The rows of a group lie close to one hidden flat surface of 10 dimensions, which passes through zero. Surfaces can cross.
(in the rows, 128 means zero)
Some rows, each with its group after it:
[126 119 117 124 122 100 134 151 116 114 131 121 106 126 131 124 136  97
 123  89 122  95 139] | modu
[ 99 136 129  98 119 158 124 144 171 126 118 187 173 110  81 168 130  92
 149 137 135 139  92] | dudo
[135  92 110  95 169 123 166 156  70 118  67 150  40  92 178  80 134  74
 120  76 113  76 102] | modu
[131  92 136 134 120 119 120 182 139 105 102 152 141 112  96 177 144  98
 145  97 109 179  97] | Letog
[173 106 145  94 111 120 123 123 192 117  91 140 131 152  76 164 134  87
 166  66 120 136 106] | Puv
[ 91 137  81 142 145 123 157 159  72 127 164 105  97 151 121 104 116 136
 135 124 127 159 128] | tal
[177 111 182 141  96 171 126  62  42 102 171 171 124 130 164 132 122 156
  63  48 194 189 100] | modu
[104 143  97 155 126  64 168 234 183 122 138  88 162 167  88 148 122 119
 149  55 107 121 141] | Nito
[124 130 124 147  89 124 131  92 130 120 171 109 131 132 137 155  97 101
 104 122 147 111 143] | tal
[115 121 138 129 128 142 124 143 162 126  95 145 153  99 114 139 112 103
 109 122 122 118 124] | fabo
[133 139 123  96 149 121 151 116 139 112 140 115 148 136 162 117 149 151
 133 130 189 102 177] | dudo
[ 74 130  93 116 145 122 113 107 137 126 168 108 118 122 132 124 163 163
 163 119 144 134 127] | gami
[ 90 109 138 145 150 172 145 116 149 146  60 140 138  79 154 128  91 127
  94 130 135 140 112] | fabo
[122 154 110 107 136 152 145  98 153 151 149 128 136 125 127 144  97 122
 136 180 157 109 100] | dudo
[131 108 138 132 122 131 127 107 103 126 119 130 100 115 131 136 115 119
 109  84 138 129 116] | dudo
[122  66 101 123 147 109 152 177 125 103 104 114  99 105 154 192 151 103
 195 142 117 201  83] | dudo
[177  99 128 115 133 130 108 156  81  80 146 130 103 121 145  94 149 110
 108 110 124 150 117] | gami
[134 115 146 151 114 140 120 115 181 143  86 118 144 137 104 155  99 117
 131 126 103 157 119] | Puv
[ 77 137 129 132 142 120 120 146 188 144  94 125 172 130  86 155 142 159
 157 130 129 148 150] | Puv
[176 162 169 134 132 129 140 143 128 174  81 164 129 149 108 102 104 137
 109 123  93  90 101] | dudo
[173 159 149 119  96 137 101 120 112 134 156 157 130 162  58 106 112 105
  98 106 107 109 111] | tal
[152 117 135  94 108 148 127 110 103 110 141 176 108 135 114 129 143  92
 139  80 133 133  88] | tal
[159 125 140 135 105 113 101 119  99 118 152 127 113 158 104 122 146 132
 131 101 108 145 129] | fabo
[134 106 155 139 108 160 118  95 112 129  90 160 119 135 147 122 137 116
 144 145  88 169 137] | Letog
[118 104 126 148 122 144 152 122 121 148  84 134  92 113 136 153  83  82
 126 132  98 138  93] | modu
[ 99 136 130 149 141 152 160 134 121 155  91 141 130 114 147 120  89 129
 106 142 121 127 119] | modu
[112 117  93  93 121 111 137 113 138 112 167 123 110 136 140 169 160 115
 197 135 144 127 114] | gami
[142 144 171 160 141 143 117 134 100 162  66 161 122 125 161  42 135 171
  85 121  72  99 145] | tal
[142 138 138  97 108 142 127  94 155 135 129 158 136 126 105 159 119  88
 139 146 139  94 119] | Nito
[184 138 137 137 146 157 121 186 100 125 139 153 148 146 125  79 131 155
 128 173  91 194  70] | Nito
[140 140 126  97 130 142 119 118 159 127 133 140 145 136 104 129 136 122
 155 154 130 126 116] | Letog
[183 134 154 127  96 109 114 125 128 122 154 140 148 137 125 175 132 109
 134 181 127 125 123] | Letog
[107 130 135 113 136 114 116  93 146 141 114 122 132 103 127 171 140 143
 139 162 162 101 152] | fabo
[ 94 149 161 161 132 139 159 147 161 190  48 167 156 129 105 150  97 146
 131 129  93 132 114] | modu
[148 115 145 121 144 104 104 174 112 107 113 149 137 140 139 100 210 179
 170 111  95 165 139] | modu
[162 141 123 128 124  86 154 187 115 125 142 119 124 134 109 148 106  89
 107 120 133  85 122] | tal
[106 133 153 150 156 125 118 127  87 142 100 130 122 108 152  91 150 191
  91 109 134 122 159] | Nito
[111 153 113 104 155 113 180 125 129 152 128 129 118 147 138 139 132 155
 160  97 174 106 119] | fabo
[154 132 170 124 120 149 138 168  91 135  76 218 128 127 119  96 137 102
 108  76  88 117  91] | dudo
[156 104 157 122 127 118  97 112 118 117 113 131 117 115 124 143 153 140
 123 102 136 137 125] | Letog
[120 167 172 126 120 111 131 166 114 157  84 203 156 119 109 121 152 130
 110 113 102  59 153] | Nito
[139 110 129 140 135 138 139 116 117 132 119 107 113 106 146 152  90 120
 102 150 150 147 111] | tal
[ 92 102 129 157 138 101 141 153  99 121  98 113 105 111 154 127 140 141
 114  65 124 128 156] | Puv
[136 141 137 157 124 123 132 144 130 160 108 128 123 139 113 127 105 128
 124 146  89 129 106] | dudo
[115 144 124 119 134 111 132 102 103 129 151 117 116 118 156 120 140 143
 114 135 162  78 164] | Nito
[129 136 154 156 137 158 110 116 142 151  90 122 151 125 112 103  98 159
  89 157 114 149 138] | gami
[166 147 149 104 147 116 112 146  92 130 125 165 114 110 139  79 157 141
 103 123 121  68 116] | Puv
[107 122 133 158 132 132 126 179 114 120 106 140 150 123 137 104 139 143
 116 129  94 159 141] | modu
[125 122 136 134  77 111 106  96 124 106 178 120 129 131  72 184 108  87
  95  60 160 119 137] | Puv
[136 136 122 125 142 159 143 124  98 131 122 138 115 119 158  81 109 126
 102 155 127 121 117] | modu
[117 143 125 157 115 137 112 121 108 132 149 116 130 164 115  82 124 149
 116 134  94 146 161] | Puv
[143 121 141 162  97 112 118 128  36 110 156 133  86 133 166  83 134 110
  84  98  96 101 160] | Nito
[111 119 126  99 155 111 162 155 131 127  88 153 120 103 148 160 155 125
 157 111 153 105 123] | fabo
[137 128 118 125 123 117 129 131 115 110 177 115 132 126 131 155 123 123
 118 133 163 141 120] | Nito
[164 125 137  85 134 116 152 171 109 122 107 192 124 133 127 158 166 103
 180 134 121 131  85] | fabo
[174 127 122  90 115 147 127 140 123 101 167 163 132 127 107 144 122  76
 134 141 141 135  71] | gami
[158 164 132 114 141 118 129 144 100 129 163 136 134 135 132  94 142 157
 106 130 153  94 125] | Nito
[ 91 130 109 136 113  78 126 120 144 130 148  97 120 146 129 155 156 136
 168 109 125 101 175] | gami
[103 141 107 157 137 146 127  85 118 141 158  73 120 131 162  87  96 163
  98 170 137 128 156] | fabo
[108 114 133 150 146 147 131 165 103 136  84 150 111 114 120  90 119 137
 101  73  98 152 100] | Letog
[122 124 145 132 145 135  97 120 143 140 104 127 141 101 122 125 138 162
 115 149 126 134 125] | Puv
[136 115 143 116 132 166  93 101  92 106 126 156 121 118 146  69 151 146
 104 118 125 147 137] | dudo
[ 98 107  93 113 126 138  85 102 123  90 185 103 118 110 131 115 160 132
 141 149 140 149 140] | dudo
[121 141 127 116 142 109 143 161 150 152  86 145 123 130 113 124 134 116
 154 128  95  86 123] | modu
[151 141 127 132 133 110 146 198 105 116 125 145 135 134 141  94 138 116
 112 127 105 110 136] | gami
[144 151 153 162 101 112 117 184 101 139 135 160 151 122 117 117 120 110
  85 143  82  94 125] | Puv
[134 141 128 125  96 105 126 120 146 127 156 126 137 145  96 166 116  94
 131 111 136  99 137] | gami
[150 136  91  79 147 138 173  95 133 125 148 106  97 165 163  95 129 125
 177 138 158 115 130] | Puv
[124 133 124 151 118 145 108 137 157 119 135 108 148 124 116  76  97 115
  76 104 104 113 138] | fabo
[132 124 164 161 154 100 117 138 105 150  94 112 124 102 152 130 139 187
  90 114 136 118 139] | Letog
[115 135  95 101 158 123 154 146 148 133 116 118 122 134 162  97 148 134
 178 170 115 109 138] | Nito
[125 158 126 111 152 131  82 145 173 130 140 122 171 132  81  91 156 171
 133 158 122 125 135] | gami
[118 113 101 156 114  90 140 153  93  93 196  75 122 131 151 152 123 127
 110 108 156 148 147] | Nito
[143 116  95 132 125 121 145 171 100  93 170 109 110 147 160  80 133 106
 125  97 109 138 122] | fabo
[133 180 141 127 132 126 146 124 148 171 127 148 158 159 127 126 130 169
 149 168 126 103 129] | modu
[167 114 159 150  97 119 118 121 154 133 106 126 129 126 111 152  93  91
 100  97 106 113 111] | Puv
[123 127 122 132  86 176 115 113  90 110 171 179 128 160 149  84 151 112
 162 153  69 180 111] | tal
[124 147  97  73 156 144 164 168 177 129 126 158 156 125 108 151 129 104
 179 169 152 129  74] | Letog
[180  76 170 128 109 129  96  94 149 108  97 121 121  91 110 189 110  94
  93  95 154 147 102] | tal
[100 110 133 140 123 122 154 154 113 125  94 150 126  82 165 164 113  83
 110 139 130 100 136] | fabo
[143 124 128 155 128 108 166 157 136 142  96 107 113 138 172 112 101 108
 125 119  91  99 135] | Puv
[102 135 119 156 141 171  75  69 160 145 144  72 142 126  90  97  91 174
  92 158 132 175 130] | Letog
[109 171  82 113 136 135 151 155 119 128 212 125 148 135 136 105 114 124
 125 172 150 101 102] | gami
[140 130 128 142  99  91 128 124 127 136 143 113 107 150 115 152 127 108
 142 106 103 101 138] | modu
[124 132 164 180  94 137  94 133 120 140 108 143 145 141 122  91 127 139
  98 117  60 142 154] | tal
[133 125 125 158  98 142 108 113  91 117 159 116 108 147 120  83 105 109
  87 100  92 135 136] | Letog
[140 112 146 132 129 137 128  97 131 128 100 117 120 119 132 142 111 129
 105 119 146 135 138] | gami
[ 73 113 143 172 129 103 101 140 126 139  90 110 142  94 142 155 150 154
 121 176 103 128 192] | fabo
[105 104 118 167 107 125  99 171 148 105 135 107 153 131  92 149 130 117
 140 139  81 198 133] | Letog
[130  97 148 140 116 127 129 172 126 117  88 161 135 115 105 169 132  97
 133  88 103 172  96] | Letog
[ 94 131 121 161 110 102 163 148 151 145 100 113 116 149 117 128  95  96
 119  51  97  88 152] | Nito
[111 100 117 138 159 107 133 169 119 102 109  99 124 102 156 121 147 144
 116  99 148 145 154] | gami
[111 118 131 109 123 148 125  63 128 120 138 140 116 120 172 113 151 139
 144 102 152 115 138] | tal
[156 134 137 109 131  99  71 164 166 124 118 133 142 144  66 113 181 141
 164 132  77 125 123] | dudo
[165 120 160 135  91 140 106 126 152 121 122 157 157 129 114 151 120  95
 122 148  99 135 110] | tal
[187 136 140 108 130 151 125  73 105 126 145 120 111 143 153  94 113 137
 103 148 155 121 127] | dudo

New rows. What belongs after each?
[127 133 138 136 114 119 142 144 147 137 109 137 142 136 117 155 117 109
 137 137 117 123 135] | gami
[154 124 157 115 123 129  89 165 134 103 116 167 160 132  85 113 168 132
 125  94 106 145 125] | modu
[ 89 109 108 158 145 162 118 153 116 101 135 106 153  99 149  95 111 140
  85 161 129 182 152] | modu
[ 94 104 132 134 113 145 188 163  50 118 115 199 111  87 152 196 105  70
 108  81 161 157  72] | Puv
[124 105 124 122 139 103  68 150 148 103 123  99 130 135  51 135 170 151
 150  98 113 182 138] | tal
[163 174 175 133 111 138 141 131 128 173  95 189 156 145 119 120 108 127
 111 161 101  80 124] | Letog
[145 112 157 166  95 118 140 109  87 131 133 127 115 121 166 174 104 113
 102 138 132 136 137] | Letog
[133 119 139 157  92 147 137 112  93 124 154 139 132 118 131 173  86  93
  93 141 137 161 104] | Nito
[146 183 121 109 119 146 127 106 190 153 170 119 173 170  69 119  92 137
 128 149 144 103 114] | fabo
[121 112 126 114 122 104 104 121 156 106 130 113 128 134  90 153 159 126
 147  71 144 132 149] | Puv
[164 106 146 149 128 129 132  89 113 129 122  91 106  94 189 132  88 124
  75 152 151 108 132] | tal
[175 125 134 101 120 142 141 106 102 122 138 151 103 130 135 133 115  93
 119 114 147 115  87] | dudo
[160 142 124 126 144 148 115 142 102 126 152 132 117 126 119  81 111 135
  94 138 118 129  85] | Letog
[145  86 124 127 111 123 136 123 103  96 128 125  92 125 145 152 128  88
 132  77 134 152 111] | Puv
[180 129 100 100 115 133 146 130 127 107 169 116 111 168 144 105 126  94
 173 168 112 134 114] | Puv
[151 114 136 155 104 137 111  88 155 135 118  87 114 157 118 113  96 121
 119 112  99 147 140] | Puv
[114 113 105 138 161 103 122 198 131 111 128 103 140 111 134 126 159 157
 145 149 116 165 120] | Letog
[128 108 137 128 115 118 144 148 106 114 129 151 122  94 137 181 118  86
 107  98 149 117  99] | Puv
[115  92  92 100 170 143 101 126 158  87 132  87 123  89 170  90 157 142
 143 171 141 144 141] | fabo
[133 105 142 101 166 170 123  99 130 136  65 154 105  98 137 109 133 144
 131 130 137 155  89] | modu
[123 123 144 151 120 133 142 118  76 137 100 149  95 124 162  94 118 119
  97  93 102 105 141] | Nito
[ 99 129 113 130 146 127 169  74 177 156 103  69 113 130 158 142  86 144
 133 109 170 106 150] | Puv
[123 120 136 127 116 137 119 114 133 129 119 138 132 119 124 148 126 113
 131 137 128 134 130] | Nito
[146 138 130 125 130  91 111 161 138 120 139 120 147 137 129 133 167 145
 152 158 114 111 154] | Letog
[ 75 153 103 186 127 103 183 193 102 154 126 111 133 144 177  97 104 130
 119 145  81  99 173] | Nito
[115 121 106 113 133 138 154 149 110 117 149 152 116 115 145 142 129 107
 144 119 141 141  79] | gami
[139 119  97 122 149 126 154 130 122 118 155  87 117 133 181 127 128 141
 160 203 145 152 130] | dudo
[169 150 131 103 142 126 111 125 142 132 154 127 140 126 110 123 129 144
 120 165 148 109 101] | Letog
[118 152 138 169 130 133 172 140  96 160 110 124 126 130 164  98  78 132
  70 131 124  95 150] | gami
[129 142 134 130 125 127 138 132 129 145 112 141 123 139 128 105 120 121
 122 111 112  96 135] | Nito
[146  97 131 118 122 125  98 152 170 102 115 127 151 119  86 182 143 107
 160 151 119 185 103] | tal
[122 134 130 143 107 151 122 111 158 136 134 123 155 124 107 148  86 105
 103 146 129 131 120] | fabo
[ 75 121  95 142 141 119 175 130  84 123 138 106  98 142 172 111 130 139
 140  93 148 141 167] | Puv
[ 77 167 113 121 131 113 134 141  90 130 176 146 143 121 113 132 143 146
 110 124 169  97 154] | Puv
[142 121 128 125 135 145 148 127 123 125 137 129 130 121 128 154 104 125
 114 123 161 159  86] | Nito
[115 132 116 113 130 140 132 102 182 142 119 116 137 134 111 148 112 117
 155 151 134 126 122] | Nito
[ 73 152 113 112 124 138 151 113 120 132 157 152 148 128  97 171 120 128
 131 110 186 127 131] | Puv
[180 121 171 145 106 110 140 141 118 140  76 153 101 133 134 102 107  93
  86  49  86  76 112] | Puv
[ 89 130 119 127 156 104 185 159 105 145  91 136 111 113 174 143 137 143
 142  99 150 101 139] | fabo
[105 124 132 136 136 158 134 104 122 143 108 139 133 104 157 142 118 137
 132 192 132 151 127] | Nito
[134 114 128 143 120 117 103 145  91  94 182 117 148 112 135 159 149 143
 117 164 148 173 133] | Nito
[105 130 119 120 152 100 146 114 145 141 103  92  99 131 131 102 130 151
 119  32 152  75 153] | Nito
[129 104 162 141 144 151 148 146 134 148  45 164 132  95 130 157 103 121
 114 117 121 158  88] | tal
[ 93 117 117 165 132 117 136 162 144 151  85 111 128 132 135 144 127 135
 171 181  66 162 133] | modu
[ 75 154 119 172 145 146 212 132 110 181 102 123 122 146 163 122  69 160
 111  95 141 138 116] | fabo
[136 135 144  73 147 121 109  91 178 139 103 148 142 123  79 186 166 151
 174 137 173 119 118] | fabo
[123 106 105 138 105  91 106 125  91  86 181  84  87 138 124 104 144 108
 103  41 131 110 165] | Letog
[147 117 142  95 154 151 148 117 146 116  91 144 150 122 155 140 141 146
 145 143 173 159 132] | dudo
[170 152 110  98 111 116 134 174 187 121 154 134 157 170  69 142 121  84
 168 127 107 121  91] | Nito
[104 155 131 135 141 131 165 114 119 170 102 143 121 129 151 113 111 147
 123 122 134  88 129] | gami
[114 114 128 120 132  96 139 131 100 116 120 126 101  96 164 136 144 110
 111  97 148  71 159] | fabo
[129 164 132 112 144 137 136 117 162 162 117 137 151 142 119 123 127 156
 150 179 130 106 123] | modu
[137 140 126 136 108 124 134 144 119 127 145 136 136 148 132 122 126 111
 134 155 100 124 137] | Letog
[111 123 118  99 130 112 138 139 129 107 134 143 125 137 104 151 161 118
 159  74 153 130 134] | Puv
[121 146 134 137 135 132 138 158 160 152  90 142 143 147 109 101 123 133
 141 126  86 117 127] | Nito
[155 132 150 120  83 155 153  87 138 144 125 168 128 138 107 193  77  65
 132 138 134 128  81] | gami
[162 124 129 119 101 123 136 152  93 109 150 161 119 134 131 147 127  75
 131 145 109 122 105] | fabo
[149  99 132 103 126 132  86 109 137  99 140 119 115 114  92 140 146 118
 126  80 146 151 106] | Letog
[149 143 146 160 123 118 134 113 127 162 109 101 117 148 123 126  91 144
 109 135 110 122 127] | dudo
[147 126 130 135 119 153 140 144 132 127 127 142 133 155 105 109 108 125
 130  83 111 177  85] | fabo
[148  93 146 154  98 110 105 171 149 102 101 124 151 141 107 169 142  98
 152 156  75 188 148] | gami
[178 102 156 121 118 146 117  82 123 128 110 130 103 125 115 156 104 111
 117 105 142 155  89] | dudo
[185  97 159 141  99 128  68  80 124 106 141 100 113 117 115 131 119 116
  81 115 126 135 131] | tal
[ 83 121 115 159  89 119 125 106 174 130 141  92 149 132 102 191  94  92
 135 145 123 139 155] | Nito
[ 92 147 131 144 132 128 142 146 142 158 100 149 144 133 119 133 131 143
 145 128 104 124 125] | gami
[130 127 133  94 144 113 137 158 134 113 103 157 129 110 115 130 154 113
 130  71 148  95 124] | modu
[117 119 117 147 102 137 123 150 124  93 170 116 159 121 120 148 107  96
  96 131 140 161 140] | modu
[129 126 109 133 142 111  99 178 120 104 153 108 123 129  95  84 147 134
 112  87 109 134 117] | Letog
[116 112 143 159 114 104 159 128 100 151  80 138  96 138 172 141 131 120
 146 110  89 118 155] | gami
[111 128 121 131 131 108 128 158 155 124 117 118 143 143 112 134 149 132
 159 114 115 134 150] | Puv
[117  93 151 168 101 128 114 147 113 110 108 136 131 118 109 159 120 104
 106  77 103 177 127] | modu
[132 103 128 132 135 122 127 114 109 116 136 106 104 103 138 152 114 127
 104  94 167 139 107] | Letog
[132 154 102 125 122 105 139 125 142 144 173  98 123 144 122 143 104 115
 139 162 136  89 124] | dudo
[168 136 102 128 152 107 100 130  95 117 177  59  93 143 113  86 120 150
 103 165 140 125 143] | tal
[104 119 162 127 128 136 124 113 141 141  71 169 132 115 133 123 154 147
 127  55 120 113 136] | tal
[122 130 152 149 116 138 131 172 132 137  83 170 150 122  93 125 111 100
 102 102  88 131 115] | modu
[156  91 146 124 101 140 109 109 125 100 129 141 118 115 133 158 130  93
 128 109 126 155 107] | tal
[132 117 142 112 139 111  93 114 138 121 114 124 127 124 105 137 170 155
 148 113 133 133 145] | fabo
[124 128 136 159  98 110 120 135 127 121 156 117 149 147 118 158 129 134
 129 119 121 155 144] | modu
[ 88 168 105 122 123 117 146 114 153 143 144 116 137 159 119  99 122 128
 134 112 129  68 180] | Letog
[117  99 165 136 116 109  73 136 134 102 120 142 163  96  81 198 167 144
 119  95 152 176 134] | Nito
[145  83 139  92 157 125 116  74 180 123  79  98 102  86 142 163 137 138
 139  88 179 120 111] | Puv
[158 117 119  98 142 133 125 127  89 101 136 138  91 103 178  71 144 106
 104 123 131  81 126] | fabo
[156 120 126 160  74 100 115 138  78  98 193 108 106 143 116 131 104  78
  79  77 117 117 135] | Letog
[107 113 116 157 103 131 113 111  86 129 154 125  93 142 152 112 145 134
 154 132  76 164 126] | gami
[ 90 139 131 158 119  97 170 181 127 132 132 138 164 135 144 172 133 139
 132  90 145 136 151] | modu
[149 128 138 123 163 131 157 157  98 122  98 132 120 108 163  91 115 134
  78 105 154 100 135] | gami
[125 154 126 117 153 113 160 145 132 151 120 134 137 119 149 136 121 146
 129 148 157  88 120] | Letog
[162 118 124  95 165 106 143 164 120 110 110 126 119 135 166 102 178 152
 168 143 129 129 138] | dudo
[115 122 142 136 126 142  98 100 131 134 113 129 125 130  96 119 129 147
 116  96 120 152 130] | tal
[112 132 105 102 156 107 146 152 113 124 130 124 105 136  99 129 142 133
 144  79 155 121 122] | tal
[137 136 126  99 101 136 127  94 163 120 150 137 138 136  84 170 107  83
 130  96 160 110 111] | Letog
[220 139 127  99 135 136 143 109 143 137 136 115 100 142 177  82 103 101
 131 186 114  70  94] | Puv
[144 145 101  97 120 124 144 123 127 115 167 129 127 151 150 117 141 107
 167 175 128 103 138] | Letog
[103 138 121 132 126 117 139 113 144 134 153 105 145 119 123 175 104 138
 113 126 183 119 136] | Nito
[131 152 105  94 153 141 139 102 115 134 150 125 111 138 127  95 132 147
 139 142 155 112 117] | tal
[149 124 137 136 118 150 112 117  73 124 138 151  98 128 142  78 125 120
 101 125  94 131 108] | dudo
[163 114 103  76 137 140 141 113 148 102 149 126 114 131 129 146 129  95
 168 137 161 141  81] | Nito
[107 149 141 163 106 127 136 122 122 150 107 135 140 156 153 101 133 141
 140 164  78 114 189] | Letog
[ 86 119  89 144 129  63 140 204 121 106 152 101 120 128 137 140 165 116
 161 106 104 110 160] | dudo
[123 123 116 122 146 180  86 103 131 126 126 126 113 128  82  56 112 142
  99  96 112 164  94] | Letog
[105 140 132 161 120 117 160 146 100 151 109 135 126 136 166 115 118 132
 118 125 104 106 158] | Letog
[101 126 115 149 121 150 107 139 119 129 148 138 134 127 118 112 136 145
 136 143  94 173 104] | gami
[104 100 128 108 142 123 127 159 110 106 121 165 134  72 132 186 158 117
 136 125 166 146  97] | Puv
[102 120 123 157 120 130 104 190 130 105 116 123 152 114  99  93 114  97
  81 117  86 135 156] | modu
[107 135 116 137 144 167 155 131 114 150 123 150 129 121 156 117 108 135
 135 177 120 155  92] | gami
